Every row belongs to one group in each of 4 separate groupings. Each group adds its own fixed numbers to the row, and there is some noise. The rows also spread widely along 16 directions, which tell nothing about the answers.
Known rows, each followed by its group in each grouping:
[  3   6  10 -26   0  11 -23  13 -28   1  -8  21  -4  10  -5   7 -28   2
 -40  10  17  14  -5 -21  20  20 -13  10  -2   4 -15 -25  18  22  -1] -> J945 J372 B J734
[-16  16   2 -13   0 -11 -28  -7  12  27   1  -2  15   9   1   1  -4   4
  29   0  -4  -4 -15  10  16 -11   0 -30  23   1 -12  27   8 -21  13] -> J604 J372 H J163
[ 41  11   2 -18   3  14   6  -5   7   2   2   4   2  -8 -17   5 -22  28
 -14 -26   6   4   0  14  34  14   1  19   1  25  17  39 -26   7  24] -> J76 J412 K J161
[-19  12  32  -4 -19  10  14   1   6 -35 -22   8 -26 -27  21  -9  10 -21
  -1  -4   6  -1  12  -5 -38   6  39  36   1 -14   6  13 -12   1  -7] -> J358 J412 U J163
[  8   7 -11   5  -9  39   7  -2   0 -44   3   3  -9 -20   8  -3 -26  22
 -13   0  23 -14  -1 -20 -20  14   2  20  14 -10  -8   0 -10  12 -31] -> J9 J392 H J682
[-23 -21   6 -12 -24   0  36  -3  14  -6  42 -34  -9 -10  36  -5  29  19
  30  -5  27  -8 -20   8  -3  10  10  11   6  31 -23  49  11 -15   9] -> J489 J392 C J734
[ -6  34 -31 -12 -14 -15 -14 -29  39   2  -6   7 -20 -33  28 -19   3   6
  29 -24   4 -31 -26  17 -18 -14  40  18   4 -44 -26  28 -17  -5  -3] -> J358 J392 B J161
[  1   0  -9  41  34  -9 -47  16  22   3 -43 -32   2   3  -5  12  32 -40
  30   1   8 -14  15  -3  -4 -13 -21  -7  27 -50  -3  -5 -14 -25  17] -> J604 J392 U J44
[ 19  10 -23  33 -47  18  20   3   8   3  23  11  41  34   7 -14 -26  38
  39  -3  -6 -10 -24   8 -11  -9 -11 -18  -2  12  -1 -28 -12  -2 -29] -> J9 J392 K J682
[ 10 -31  21 -21  23 -18  21  16 -16  -8   7 -24  -9   4  -4  29  -5  -1
 -59   3  16 -15   4 -26  14  24 -19  -4  -5  17 -30 -19   7  18  -4] -> J945 J372 C J44
[  1 -27 -31   2 -20 -17 -37 -12   9  24  26   4  35  -8 -22 -41   0  -3
  24  10 -30  -6 -16  20  17  -9  15  -1 -11   0 -20  19 -23  -2  -5] -> J76 J392 B J163
[-25  36  -9 -34   9  -3 -21 -42 -18   2  16  16  22  -7 -26  12 -28  -1
 -33   6   0 -12   1  12  -9  13   3 -27  17   2 -16 -35  15 -13  18] -> J489 J392 K J734
[-11 -25  19  -2 -33  20  21  -5 -43 -28  11  35  23  14   9 -30 -25  13
 -17  12 -28   0  -4 -31 -10   8  29  -4   0  15   8 -16  16  -6 -16] -> J489 J392 B J734
[-10 -13 -10  10   1  10   5 -22  -7  -2 -16  24  -9 -28  -3   2  16 -29
  -3  19  -6 -11  32 -13 -52 -24   7   4 -19 -32  16 -37 -43   0  10] -> J604 J392 B J161
[ 11 -28 -18   3  28  14   6  -6  -4   4 -10 -20 -13  -3  -6   9  18  -7
  30   5  22   7  16 -16 -15 -14  -9  22 -24 -25  10  -4 -29   1  46] -> J76 J412 C J163
[  4 -53   1   5 -14  45 -14  27 -24 -19  -3 -12  16   0   0 -22  28  -3
  28  31  30  38  10 -27  30  14 -11  16   9  24   4  24   2  -5  20] -> J9 J372 B J44
[  9  15  -1   4   0   7   2  -2  -7 -36  -6  18   4 -18   3 -10  10   0
 -27   8   4   4   5   7 -13   8  26 -21   5  10  -4   2 -17  -2   3] -> J76 J392 B J734
[ 23  19 -39   4  -9   0  -9  -8  -4 -19  17  16  18   0 -21 -20 -25  21
 -19   0  -3  -8 -24   8  -3   8  17  -3 -13   7 -17 -23 -10  30 -28] -> J76 J372 B J163
[  5  26   2   6   6  43  14   0 -26 -18  -8  14   9  14  -1  12   1   9
   9  11  37  29  11   0 -21   6 -10 -15   4  10  21 -26  -5 -11  37] -> J489 J392 C J734
[  5  -3  10  24  -9 -25  47   1   5  -7   5 -42   3  40  22   9   7   8
  16 -31   4 -32 -28  -3 -15   6  -4   6   9   2  -8 -21  31 -13  -7] -> J489 J392 B J734
[ -3 -14 -23 -11  -9  25  18   2   9  25  15   7 -27 -17  30  12  17  14
  23  -3  13 -10   5 -21  13 -12 -14  12  -2   7   5  30  -6   2  13] -> J945 J392 C J44
[  5  -9  10 -11   9 -23  -7  16  14 -12   9 -25   6   8  19   1 -15  22
 -13  -6   5 -23 -26  -8  25  18  10 -18  19   2 -46  37  14  -5 -28] -> J358 J372 C J161
[-24 -20 -23   1  28 -25  -5  -9 -13  40  -2   1 -16  45  17  11   2  -3
  39   6 -24 -14 -11 -37  -9 -39  -3 -20 -28 -44  -4 -20  32   0  18] -> J76 J372 C J163
[  0  19 -25  -4  51 -17 -36  -9 -10   2 -30 -27  10  33 -14   5  17 -18
  16   3  28  12  -5  -3   0 -10  -5 -15 -17 -50 -14 -38  11  -7  60] -> J945 J392 K J163
[-13   4  -7  -5   4   6  10   3 -30 -38  38 -22  12  29   0  -8 -12  24
   3   9   5   6 -21  -5  15  23  12 -17  13  39  -7  13  52  -8  -6] -> J76 J412 C J682
[ 19  43  28   4  -3 -13 -29  23  11   3 -16  -4  27  24 -13  15 -30   5
  -8  -3  30  -5 -21  30   0  20 -19 -17  14   1 -35 -17  -9  10 -20] -> J604 J412 C J163
[-13 -55  56   0  42  11   1  10 -22 -10 -29 -18   3  22  -6  12  11 -29
   4  21  -4  13  35 -22 -26 -16  -6  -6 -11 -23  20   8 -23 -28  39] -> J604 J392 H J161
[ -5  -6  19 -11   8 -16  -1  -8  -1  21 -11  -3  11 -12   3  17  14  -9
  -4   6   3  -5  14  -8  10   1  -6 -25  16   4 -11   4 -12 -17  27] -> J489 J372 C J163
[ 13  -1 -10  30  -4  22  11  38  32   9  10  18 -16 -12  23  17  27  12
  -3  16  -9 -10  17   1   2 -21 -17 -47  13  34  19  52 -26   1 -40] -> J604 J372 H J734
[ 46   2 -14  30   5  12  -1  26  12  -9 -24  19  -3  -7   5  -1  -1  10
  -7  -1   9   3   3  -2  -5  -7  -4  -2 -14 -19   0   1 -51  19  -1] -> J76 J372 C J734
[-14   4  26 -12 -14  17  -2   1 -13  -5   2  16 -17  22  17  -7 -43  16
  17 -14  -8  -4 -19 -15  -6   0   8  37  -5 -17   2  14  22   5 -11] -> J604 J392 C J682
[  9  20 -25  -3  17  22 -38   0 -22 -18 -20  11   1  -1 -32  -5 -13 -16
 -21  23  26  22   9  -7 -14   7  -8  10  -9 -28  -1 -37  -4  16  18] -> J9 J412 H J734
[  6  23  34   4 -31  19 -62  37  15  18  -5  17  13   0 -15   4 -22 -13
  -2  18  31  24  -2  35  11  22 -26  17  16   9 -24  19 -18  14 -37] -> J9 J392 C J161
[  8   3  -6  16   3 -13  35 -12   0   4 -11   0  -6   9  16  10  16   2
   2 -16 -15 -24   6 -13 -11 -14   6 -21   3  -1  20  -8  -1 -13   9] -> J604 J392 B J161
[-32  -8  25  16 -14 -34 -41   8  15  28  -7  -6  -4  -6  -3  -7  29 -59
  33  19 -18   0  11  24 -24 -17   6  15  -3 -25 -10  13  -6  -9  -5] -> J76 J412 C J163
[-20  10  -7 -27   0 -56  -6 -40  -5  -2  23 -27 -13  -9 -24 -19  -1 -22
 -26 -30 -28 -22 -20  21  -1  10  34  39 -16  -6 -11   2  36   4  20] -> J604 J372 B J734
[ 25 -32 -29  53 -16 -12  -7  -1  -7  -6  -4 -21  36  12 -23 -45  -3 -12
  32 -17 -43 -17  -6 -11   3 -12  12  36  -8 -33  22 -12  -8  -4   1] -> J489 J372 C J163
[ -7   2  -4   7 -15  -7  -7  16  43  -8  17   0  -3 -13  41  -2  18  19
  17  17   8 -25 -25  15 -13  -8  22 -43  22  13 -43  51 -20  -3 -55] -> J76 J412 B J161
[-11 -15   4 -14  20  -5 -23 -24  -1   5  -2   9  12  -9 -20  -5  -2 -16
   4  14 -15   1  15  11 -21 -16  17  -9 -16 -28  -6   0 -38 -13  33] -> J76 J392 K J161
[ 11   3  -3  17   9 -14  18  14 -18   7 -15  -6 -24   8  -3  24  34 -30
 -31   9   8   8  29 -17   0   3 -19  -4 -12  11  23 -26  18  11  17] -> J9 J412 C J734

New rows. What belongs after each?
[  0  -9  -8  -1   9 -15 -22  -1  -4   7   2 -20  -9  -9 -26  13  17 -32
 -31   7  11  -4  14   6   5  15 -21  17  -3   3  -8 -13   8   7   3] -> J9 J392 B J734
[-22  36  -3  -7 -12 -31 -30  -2   2  -8  27  -2  -4   2  -9  -5 -13 -12
 -30   7  -3 -11 -20  25  -5  17  13  -3   3   4 -34  -5  35  14 -40] -> J9 J392 C J682
[ 10 -19  -2  27  -1  10 -29  13  -5   1 -38  -2  -1 -10   2  -7   9 -31
  13   4   9  -2  17 -26   3  -3 -14  28  10 -46   0  -8 -13  -3  15] -> J9 J392 C J44
[ 25 -21 -13  28 -11  43 -14  21 -13  -2 -15  36   7  -7   3  -8 -12   8
  -6  16 -16   3  25 -37  19  -9 -11  -5  10  -3  28  16 -20   1 -20] -> J9 J392 C J161
[ 23 -16  -7  24  -4   7  15   7 -19 -24  -4 -12  -2 -12 -24  -4  14 -22
 -17   9  16  18  27  -6 -17   9 -10  34 -25   0  17 -33 -26  19  15] -> J9 J372 C J682
[-13 -37 -30 -43  11  -7 -26 -15  -5  -1  34 -17  -1 -10 -11 -29  -8  13
  -3   4  -4  -5 -27 -11  23   1  24  29 -28  -4 -31  30  10  17   6] -> J945 J372 B J163
[ -3  35 -24   8  16   0 -23 -13  12  19 -34   1 -20   0   9   7  32 -17
  33  -8  17  13  10  -2  -6 -22   2   1   3 -38  16   1  -4 -14  46] -> J9 J392 U J161
[  4   3 -40   9 -32 -35  -8  -9  16   3  22 -22   5   3   1 -43   8   0
  15 -19 -16 -22 -40  11   8   0  27  25 -11 -18 -28  10  23  11 -14] -> J9 J392 H J44
[ 14 -22  24  -1  24 -44  38  14 -13 -16 -24 -25 -25  23  26  16  36 -14
 -50  -3  13  -7   7 -32   0   8  13 -15 -18   0 -15 -15  16  10   8] -> J9 J392 B J161
[  5  -1 -21   8   9  22 -29  16  15  13   1  29  12  20  -6   3 -46  21
  17  19 -12 -21 -14  -2 -33 -23  -6 -17 -18 -36 -18 -11 -26  18 -52] -> J358 J412 C J163
[  0  -4 -22   6 -16  14  21 -25 -27 -24  41 -17   7 -19 -38 -11  -3  -4
   0  -3  -1   9  14   9  -5  18  -1  38  -5  33  27 -13   2   1  22] -> J76 J372 C J682
[ 35  59 -18  24  -6 -18  10   9  17  19 -39  -7  -4  12  27  29  11   1
   1 -32  37 -20  -7  -6  17   6 -30  -8  15 -17  -8 -42   1   9  12] -> J945 J392 K J163
[  6 -28 -31  -8 -22   5  12   0  15  27  44   4   0  -6  -5   1   6  22
   7  19  -2  -2  -6   7   0 -13 -13  -4 -27  32  -8   7 -24  17 -22] -> J9 J372 B J682
[ 15  26 -34  13  -8   9 -25  14   4 -28  41 -22  23  -1 -37 -19   8   5
 -16  12  28  20 -15  51   4  26   1  -5  -8  38 -16  12   1  13 -17] -> J9 J392 C J734
[ 39   2  -1   9 -28  -1   7  13  -9 -28 -18  -3  -2 -17   0 -32  18  -2
 -26 -15   7  15   3  -8  41  25  25  37   3  24  19  34  -1  14   7] -> J9 J412 B J161
[ -7  18 -33 -14  14  20   6 -41   1 -28  -8 -21  19 -22  11   1   3  20
  37  -8  33 -22  -5 -15  -8  -1  12 -21  27 -15 -14  -2  -8 -29  43] -> J604 J412 K J163
[-11   8  10  -3 -25  33  11  -1   0 -24  14  11   4 -13   4  -2  -6  10
   6   9  24  -5  -3   8 -30  12   5   9   4  22  -5   2 -12   5 -26] -> J604 J392 B J163
[ -3 -13   7 -21   5   6 -13 -20  -2  -6   9 -10  20 -10 -15  -2 -30  13
 -10  -9  -1 -24 -10  -5  10  16   5   9  21   3 -22  12  -1 -10  -5] -> J489 J392 B J163
[-15  -2  13 -16  41  -6  -4  -2  -5  20  -7 -10 -22  42 -15  22 -14  -8
  14   0  -5  -3  -1  -1 -32 -25  -7   8 -31 -28  13  -9  13   8  17] -> J604 J412 H J163
[  7  -8 -46   1  44 -10 -40 -15   5  11 -11 -27  -7  -8 -24  23  -6 -14
  -2   0  10 -35   4 -21  10   1 -27   5  14 -33 -19 -18   6   5   3] -> J76 J412 B J163
[ -9  -2 -27  15  35  38 -39  21 -13 -17  -5  -9  -6  20 -11 -11  19 -13
  35  25  24  33   5  -3 -12 -16  -1  12 -24 -24  17  13   2   5  22] -> J945 J392 C J163
[ 28 -22  25   5 -14  -1  -3  21   1  23 -27  12 -12 -12  14   4   0  -5
  -7 -10   3   3  12 -19  30   3 -19  29  -2  -7   6  23 -25   7  18] -> J604 J372 C J734
[ -4   4  39 -15 -14 -38  -5  11   6   6 -11  -5  19  13  24  -7  16  -6
 -11   6  14   0 -19   9  15  16  14 -30  10   1 -48   2   0  -9   9] -> J489 J392 K J44
[ 23 -27  -4  19  -9  22  30  18 -35 -38 -27   6   2  10  18 -25   6   6
  -4  10  13  18  10 -49   1   7  15  13 -10 -17  17 -17  -4   5  18] -> J358 J372 H J161
[  9  -2  38 -15  11  30   3  -1   7 -31 -14   5  16 -27 -12   3  -2   3
 -13  15  32  16  19  21 -36   5  12 -15   3   4  -7  16 -71 -14  22] -> J604 J392 H J161
[ 17  25  -1  24  -4  -8   3  26  12 -27 -17  15  -7   7  19 -16   3   7
 -11   7  -4  -2 -11   6 -21 -11  25 -19 -11 -13  -3   9 -18  17 -29] -> J604 J412 H J682
[ 31  19 -14  15   4   8  11  10  -3  -2  -9  19  -3  -1  -6   2   4  10
 -16  -5  -1  10   7   7   0  -6   1 -12 -18   8  22   2 -26  12  16] -> J604 J372 C J734
[ 18  10 -22 -25   5  35 -18  -5   6   1   6  19 -34 -50 -15  22 -27  12
 -30   6  43   1  17  -5   1  19 -30  49 -15  -7 -11  -2 -40  41  -3] -> J604 J372 C J682
[ -9  28   7  44  -3  14  35  21 -10 -48 -17 -16 -44  29  36   4  24 -11
  16 -15   1  -5   4 -25 -30  -3  20  21   8  -4  41  12  58   2 -26] -> J9 J412 C J161
[ 10  34  -6  -2 -13 -21  16  11  31   2   8 -29  -8   5  28   8  15  18
  18 -17  37  -7 -31  18   3   6  -6  -3   8   5 -31   8  -3   2   3] -> J945 J372 H J682
[-22   6  32  13 -59  -4  -7  -6  31 -14  10   3  34 -37   0 -20   4 -20
  27  11  -2 -13  -5  40 -48   3  25   2  26   9 -31   3 -54 -21 -31] -> J76 J412 U J163
[ -1 -30  16   7  13 -14   7   0 -20  10  11 -20  43  40 -29   5   1  -7
  21  21  -4   9   3  10 -21  -9  -9 -32 -19   9  -8 -34 -16 -14  25] -> J76 J412 C J163
[ 26 -17   8  -8  12  20  12   8   0 -12   9 -12   5  -2  -9   9 -10  25
  -8  -3   6   4   6  -3  22   8  -5  -2   0  30   8  40 -17  -3   7] -> J9 J412 C J682
[ 29  19  10   7   5  34   8  14  -8 -10 -15  34  -6 -11 -11  15  -8   9
 -34   5  -5  12  32  -4   5   0  -1 -15   5  28  40  23 -24   5  -6] -> J9 J412 C J161
[ 20  19 -21   2  10   8  -3 -13 -27 -16  -6  11   8  34 -16 -22 -43  24
   3 -21 -15   5 -20 -10   3  -5  17  17 -24 -25  14 -16  16   9  18] -> J9 J392 C J682
[ 27  22  16  -8 -33   2  -6  18  10  10   8  32  20  -4   5   5 -28  25
 -36   4  14  -3 -14  13  26  25 -13 -17  17  36 -28  -1 -18  18 -42] -> J489 J392 B J682
[-13 -54  18 -12  -6 -34 -26  11 -26   8 -11  -6 -14   3  16 -27  25 -34
  -6  18 -10  16   2 -38  40  10  15  29 -10 -15 -17  22  25   5  18] -> J76 J372 B J161
[-10   1  19  -5  10  18 -26  18   4  22  16  -9  25  39 -24  26 -21  10
  26  20  17  14  -6  21  -8  -4 -32 -28   3  21 -13  -1   1  -5 -11] -> J9 J372 C J163
[-14  -5 -18   8 -19  -7 -33  -9  22  45   3  28  34 -26   3   9  14 -13
  13  40  -1 -20  12   7 -16 -20 -16 -60  25 -10 -32 -22 -49 -20 -18] -> J489 J392 B J161
[ -4  -5   7  -7  18  -3  10   1  -2 -11   1   2 -21   1  -2  10   8  -5
 -31   9  -1   6  11 -10 -17  -3  13   2 -18  -3   5  -6  -9  14  -1] -> J489 J372 U J161
[  0  -2  -9  10   0   0   3  18  11  -9   3 -10 -29  -9   1   3  25 -17
 -12   3  13   3  12   3  -9   9   3  28 -17   2   2   8  -4  19 -16] -> J358 J392 U J163
[ 11   7 -15  29 -28  31  38  36  11 -16  20   2 -31 -10  31  10  39   8
 -12   3  24   0   8  -2   0   9 -14   7   3  53  23  22   5  18 -38] -> J945 J392 B J734
[ -4 -47 -32   8 -33  36 -12   5  -8 -14  17  13  13 -15   7 -47  -4   7
  29  20 -15  -1  -1 -31   6 -12  15  38 -17 -13   7  19 -14  12 -15] -> J945 J412 K J163
[ 29  24 -12  31  -1   2  14  19   0   7 -14  -6   3  45   1   5  -9  14
  21 -33 -19  -4 -14   2  18  -4  -7   1   8   8  38   3  26  -9   2] -> J358 J372 B J734
[-17 -24  11 -19  16 -12  12 -42 -30  17  -7   9  23  37 -14  -4 -26   4
  14 -13 -54 -14   0 -25 -10 -29  24 -20  -9 -17  25 -12  14 -36  38] -> J9 J392 B J161
[ 26 -14  17  46  22 -11 -12  31  -6 -13 -36 -26   1  41 -10 -14  22 -26
  16 -15 -15  10   6   4   3  -9   5  22 -14 -22  36  13   2  -6  12] -> J604 J392 B J161
[ -8  -2 -26 -33  -3   6 -21 -37   5  -5  19   1  14 -32 -15  -4 -29  14
   0  -1  17 -28 -20   3  -8  13   6   8  14 -13 -49 -13 -19   0   2] -> J76 J392 B J44
[  8   1  -5 -10  22   7 -25  24  16   5  10 -12  -3  26  -1   1   1  25
  11   6   4  24 -15  11  34  -5   1 -17  -7  20  -4  52   5   3   1] -> J9 J372 U J682
[ 32  10  29   9  -2  28  18  10 -13 -14 -25  10  14  22   0  -3 -29  21
   5 -21  12  12  -4  -5  -1   7   4  20  -4  -5  16  -6 -17   3  17] -> J489 J392 C J163
[-16   4   8  -6  48   4 -38  16  11  27  -3  11 -16  50 -18   8   2  -9
  18  16 -13  28  -5  23 -30 -37   9  -6 -51 -30  12  12  -8  14   8] -> J489 J392 U J163
[  8  18  -3  19  18   5  -3  34  26   4 -21  -1 -27  34  41  -4  26  13
  37   0  19  11 -21  -1 -11 -24  13 -12 -20 -29  -4  33   0  13  -5] -> J489 J392 H J163
[ -8 -21 -14 -11  45 -22 -75   0 -31   0  -5 -15  51   9 -54 -20   5 -31
 -22  49   0  25   9   5  22   7   2 -40  -5 -15 -30 -15  -2  -7  33] -> J489 J412 C J163
[ -8  48 -18  18  -6 -17 -27  -2   3  29   1   4 -16  27 -14 -11   7 -22
  32 -15 -12  14 -13  29 -13 -18   9  37 -25 -24  25  -8  30  17  11] -> J489 J372 C J163
[ 34  33 -47  15 -22  25  11 -18  -6 -17  -9  46  15 -52  -6 -10  -4  16
 -35   4  -2  -4  20 -12   1   0  10 -30  13  10  14 -18 -41   5   5] -> J9 J372 C J734
[ -9  -9  21 -29  -4   8   8  -6  10 -10  15  -5   3  22   2  -3 -41  33
  21  -5   9  -6 -31   9 -30  -4  12  19 -24 -11 -27   0 -18   7  -6] -> J604 J412 U J682
[  4  36 -51   1 -15 -28  21  -5  28  22  45 -32 -28  19   7  17  21  18
   9 -12  47  -9 -38  28 -15  12 -18  14 -27  13 -37 -30  13  34 -15] -> J76 J392 U J161
[  3  -3 -17 -12   6  33   9   2   5   6  -1  22  -9   1  13   5   6  19
  27  11  12   8   1  -6 -13 -20   5 -15 -13   1  13  18 -20  -5  19] -> J358 J412 B J734
[ 60 -26   8  41   0  16 -20  18   2  -9 -25  -6  52   5 -32 -24 -29   8
  15 -18 -27  -2   7   5  35   1 -11   7  24  -9  24  23 -55 -23  13] -> J76 J392 H J682
[-13  39  10  -1  -8  -8 -51  23  29  12  14  10   8  10  -2 -10   4  -5
  13  20  22  17 -28  56 -17  -1  12 -12 -11  -5 -39  25 -13  17 -32] -> J489 J392 C J163
[ -9  15  30 -10 -14  -4  18 -12   1 -19  -7  -3 -18 -19   2  12   6 -19
 -12  -8  16  -8   6  12 -34  17  11  27   7   8  -4 -12 -10  -3   7] -> J76 J412 B J734
[  1   7   4  29 -46   7  31   0   9  -6  11  -2  -3 -22  15  -1  10  -8
  12 -11  -2 -23   6   3 -21   8  -3  26  22  14  12   1  -5  -7 -21] -> J489 J412 C J734
[-14 -36  27  30 -31  -1  36 -23 -28 -14  -1 -12   1  14   1 -19 -16 -23
  23 -36 -65 -32  18 -32  -7  -3  17  59  16 -12  54   0  29 -29   3] -> J76 J392 K J161
[ -3   0  -3  25 -86   3  40   3  10  31  25  12  -2   3  18 -19  -2   1
  45 -16 -21 -16  -9   4 -13  -5  -1  44   4  19  27   2   5  -1 -29] -> J358 J412 H J161
